The rows come from 4 hidden closed curves, with some noise, and rows from the same curve form a group. Each curve winds through 8 dimensions. The rows are also pushed far along 4 directions, which tell nothing about the answers.
(in the rows, 128 means zero)
Some rows, each with its group after it:
[122 107 163 126 139  86 127  91 136 116 168 119 130 114 104 153 180] -> (2)
[136 114 130 145 136 103 158  64 116 134 132 140 159 125 119 140 195] -> (2)
[136 103 162 122 141 100 137 112 103 117 174 131 144 123 133 153 163] -> (3)
[121 116 121 154 136 130 123 124 104 107 121 152 161 161 116 106 110] -> (3)
[151 164 137 104  98 138 124 102 140  98 118  53 112 109 120 148 123] -> (2)
[132 155 134  79 105 127 134 116 146 110 135  81 113  96 147 145 151] -> (1)
[126 136 163 140  81 149 163 125 131 119 171 124 155 115 142 162 105] -> (0)
[101 116  78 137 166 119 113 113 137 158  72 176  75 102 120  69 166] -> (1)
[ 86 138 104 153 121 176 168 113 158 134 109 184 196 156 113 119 169] -> (1)
[114  94  93 120 185  46 115  63 111 119 117 111  98 115  84 115 194] -> (0)
[163 130 149  98  75 144 126 166 108  98 134 113 156 148 154 142 111] -> (3)
[140  64 187 109 130 108 140  69  88 122 168 103 120 137 132 153 130] -> (0)
[156  27 108 116 215  81  93 114  42 182 122 150 143 215 152  95 114] -> (1)
[116  92 145 151 134 128 127 111  92 108 158 135 139 130 117 129 114] -> (0)
[159 133 148 106  95  72 129 133 125 114 140  96  83  90 131 152 132] -> (2)
[152  85 169 113 117 124 142 105 101 132 149 131 164 163 143 144 147] -> (2)
[114 157  79 142 113 186 133 164 158 158  81 150 123 121 129 107 121] -> (3)
[109 116 144 128 107 191 164 106 142 125 135 127 180 154 118 152 149] -> (2)
[127 114 144 107 134 153 161 153 126 132 154 109 150 155 124 174 122] -> (1)
[149 141 144 117 146 157 129 147 124 142 142 105 127 115 143 144 136] -> (3)
[132 151 124 137 131 123  85 120 142 140  94 126  36  73 133  92 108] -> (2)
[100 118 165 167 126 144 175  62 132  87 155 117 149 120  70 162 144] -> (1)
[107 115  98 173 180 104 127  87 133 137 113 144 105 100  69 142 196] -> (0)
[ 96 131 178 135 104 109 151  69 159  87 145 152 124 107 110 134 160] -> (0)
[125 133 189 114  85 110 135 114 142  72 173  95 124 119 114 177 115] -> (3)
[138 187 140 119  76 180 156 144 143 108 122 101 117  96 156 146  86] -> (2)
[135 196 115 140 108 107 104  81 177 122 100  63  19  10 101 120 147] -> (1)
[133 129 145 126 130 121 119 130 123 145 161 133 169 149 160 115 103] -> (1)
[152 157  88 149 167 108  91 117 133 158 103  96  66  62 106 132 179] -> (2)
[126 138  77 147 165  75  77  90 137 118  94 106  69  74  78 123 202] -> (3)
[135  96 135  41 145 109  99 175 113 132 139 108 114 159 177 106 107] -> (0)
[154 156 110 116 144 132  70 162 133 159  93 136  99 125 167  78 111] -> (2)
[171 130  55  68 161 150  67 222 101 181  71  87  87 151 176  90  83] -> (1)
[117 134 111 170 117 145 122 137 122 128  95 173 114 119 125  84  92] -> (3)
[139 119 112 101 156 146 101 176 103 144 149  98 115 110 153 133 126] -> (1)
[133 119 120 106 106 155 135 195 112 152 145 139 174 172 181 114  60] -> (0)
[136 127 105 176 143 137  98 139 107 134 122 143 127 115 113 118 131] -> (1)
[137  95 139 117 150  99 145 126 102 153 136 148 155 188 150 109  81] -> (3)
[160 165 142 121 107 159 155 142 141 141 117 118 151 137 143 135 122] -> (3)
[110 114 156  99 150 148 124 118 104  86 174  84 154 149 132 144  98] -> (1)
[140 103 104 138 163 106 131 150 105 151 123 133 118 139 111 136 136] -> (1)
[140 101 169  85 135 122 161 122 119 152 172 110 152 155 160 162 127] -> (3)
[ 99  72 123 175 155 137 152  70 112 137 135 154 145 131  75 144 188] -> (2)
[103 159 120 125  95 176 118 146 145 107 102 147 114 109 149  86  94] -> (2)
[147  92 115 162 151 136 117 111  89 155 113 141 131 139 114 122 145] -> (1)
[129  71 139  82 176  67 118 111  73 107 187  82 133 130 135 146 149] -> (0)
[123 131  94 167 132 181 128 173 147 171  68 199 158 197 122  98  97] -> (0)
[144 112 155 100 132 152 122 125  81 106 158  72 108 116 153 148  86] -> (2)
[125 112 150 151 126 154 139 143 138 165 127 169 121 138 131 128 111] -> (1)
[151  98  98 153 142  84 120 120 104 143  98 154 108 119  98 126 187] -> (0)
[ 81 151 113 228  80 183 184 108 175 109  94 195 176 144  52 145 130] -> (3)
[114 149 121 139 112 153 155 152 128 128 126 153 115 107 148 127  90] -> (2)
[132  85 116 151 133 137 135 136 103 137 116 150 144 152 100 134 146] -> (0)
[128 147 116 127 125 109 111 123 153 109  89 123  81 108  95 123 154] -> (0)
[ 93  89 140 121 144 125 129  83 117 103 142 132 137 137 114 110 138] -> (0)
[121 175 163  98  96  91 169  98 160  66 182  59 154 109 112 197 140] -> (0)
[149 128 147 120 135  57  92 101 118  99 140  92  60  74 112 140 147] -> (3)
[101  58 112 131 142 120 119 117  96 134 114 185 179 218 134  91 106] -> (3)
[140 131 143 141  89 128 157  82 143 111 128  97 125 105  88 183 179] -> (3)
[108  72 142 148 145 133 157  79 115 136 146 135 142 142  92 153 164] -> (2)

New rows, each followed by its group:
[139 157  76 114 136  99  81 161 149 129  67 113  48  91 108  97 142] -> (0)
[125  80 161 125 144 107 154  50 101 109 174  72 128 112  88 184 178] -> (2)
[ 97 166 154 160 105 136 175  82 149  71 157 151 206 136 114 143 144] -> (2)
[144 127 151 123 101 122 140  99 140 116 123  85 113 135  99 156 117] -> (2)
[130  91 170 141 153  79 142  69  87  94 184 125 161 129 114 155 163] -> (2)
[146 104  91 114 167 119 123 125 101 153 105 104 136 169 121 129 129] -> (1)
[152 135 136 134 117  78 124  64 141 113 114  60  58  79  77 156 154] -> (2)
[146 122 144 125 119 151 146 174 129 148 147 138 181 179 136 159 115] -> (2)
[137 147 135  99 122 111 140 135 112 118 149  92  78  75 161 144  99] -> (2)
[121 118 130 172 115 131 165  93 107 114 133 148 141 105 107 133 146] -> (3)
[ 97 101  96 160 142 129 125  87 124 135 110 132  89  99  92 124 148] -> (3)
[130 173 145 112  91 145 153 128 170 107 119 116 174 167 130 137 108] -> (3)
[150  92 115 116 135 132 126 140  69 130 132 111 141 146 146 120 106] -> (3)
[106 145 119 174 151  77 141  66 131  89 160 108 130  69  73 150 184] -> (1)
[133  92 145 125 157  96 109  99 108 140 152 135 106  97 132 129 183] -> (2)
[135  82  68 119 191  37  65 101  99 148  95 101  50 101  94  85 169] -> (2)
[105  98 164 112  95 180 190 152 112  96 179 123 207 188 129 173  87] -> (2)
[ 94 150 152 173 101 158 155  92 165 110 139 130 116  98  92 150 110] -> (0)
[144 136 105 133 142 127  87 157 124 137  82 114  29  76 117  95 105] -> (1)
[142 185 170 148  78  89 177  88 148  64 161  84 131  78  95 178 133] -> (3)
[ 91 140 130 102 121 191 142 169 137 109 139 137 178 177 159 111  57] -> (2)
[150 181 139  81  67 158 114 198 171 126 122 104 107  94 166 135 127] -> (2)
[153 121 103  77 112  88  69 160 116 124  97  82  53 119 150 107  84] -> (3)
[123 124 113 158 183 118 109 101 102 155 131 158 105  89 142 106 161] -> (2)
[135 149 146 140 109 101 154 117 142 127 127 129 114 121 125 130  93] -> (3)
[100 113  91 147 137 169 139 143  93 114 118 160 158 132 130 106 125] -> (2)
[153 219 132 143  67  75 159 120 173  90 125  81  72  27 102 163 143] -> (3)
[143 147 178 108 117 103 148  81 121  77 175  33 106 107 111 186  90] -> (2)
[141  85 145 108 120 115 104 135 100 128 125 126  99 138 141 109 107] -> (2)
[118 113 133 163 105 143 174 101 127 112 117 174 169 139  97 143 181] -> (1)
[120 170  88 147 134 111 114 143 134 135 110 146  60  38 141 106 145] -> (2)
[155 167 150 136  82 125 148 132 148 116 135  84 119  97 114 152 110] -> (1)
[109 139 174  91 109 106 178  63 158  90 156  87 118 105 115 163 156] -> (1)
[119 105  83 108 173 127 116 134 116 162 109 108 110 143 128 111 121] -> (2)
[118  92 134 117 170 147 137 135 108 133 150 129 167 179 122 152 131] -> (0)
[129 147 149 136  99 152 135 109 132 111 138 116 159 125 133 114 113] -> (1)
[116 112  94 142 154 158 101 137 132 162  67 201 119 149 133  78 164] -> (0)
[178 151 189  83  48 107 139 128 140  88 147  61  78  73 138 184 143] -> (0)
[143  69  77 126 200 138  95 198  80 204 110 175 166 212 153  92 111] -> (2)
[146 117 115  82 148 125 122 139  99 118 121  71 137 164 137 115  91] -> (1)
[132 119 154 133  70 185 147 144 135 121 115 160 174 162 139 124 127] -> (2)
[152 195 148  77  72 103 125 163 187 109 135  65 101  96 142 158 119] -> (2)
[132  76 133 133 130 148 144 140  97 130 135 139 165 176 112 140 128] -> (0)
[107 124 163 151 104 153 157  88 160  99 144 138 206 174  86 152 161] -> (2)
[145 161 156  84  88 123 122 136 161 111 148  88 121  94 144 151 160] -> (2)
[173 180 131  74  91 146  97 148 139 107 108  26  77  98 147 141  93] -> (2)
[129 110 147 131 141  99 114 104 126 134 150 135 103  90 123 134 182] -> (2)
[128 147  83 119 139 128  98 163 137 158 103 152 126 129 156 101 135] -> (1)
[122 202 101 151  72 173 144 165 191 116  76 145 156 141 109 121 112] -> (3)
[109 128 137 165 113 166 146 153 133 138 130 181 119 110 131 129 112] -> (2)
[135 161 139 114 137 149 129 182 145 133 143 125 142 140 149 131  92] -> (3)
[149 140 172  96  92 158 151 135 135 136 172  91 180 147 168 157 105] -> (1)
[112 165 110 186 137 162 128 127 143 145 111 187 119  81 131 111 151] -> (2)
[107 125 152 158 164 132 140  91 121 123 166 150 155 117 124 142 151] -> (2)
[138 158 130 109  83  88 121 126 134  94 121 107  67  59 138 122 130] -> (2)
[172 113 160  86 119  86 122 114  88 113 171  74 132 115 158 153 142] -> (1)
[114 125 151 110 134  97 146  89 138 125 143 132 130 142 144 118 105] -> (2)
[132 178 146 178  90 122 160  37 163  99 113  92  80  47  72 169 177] -> (2)
[143 129 117 161 146 154 117 126 129 148 104 135 114 116 100 137 162] -> (3)
[110  85 172 105 133 127 126  76 105  83 173  99 153 143 117 139 139] -> (2)
[123 110 154 121 113 109 155 101 148 135 144 113 109 116 110 160 150] -> (2)
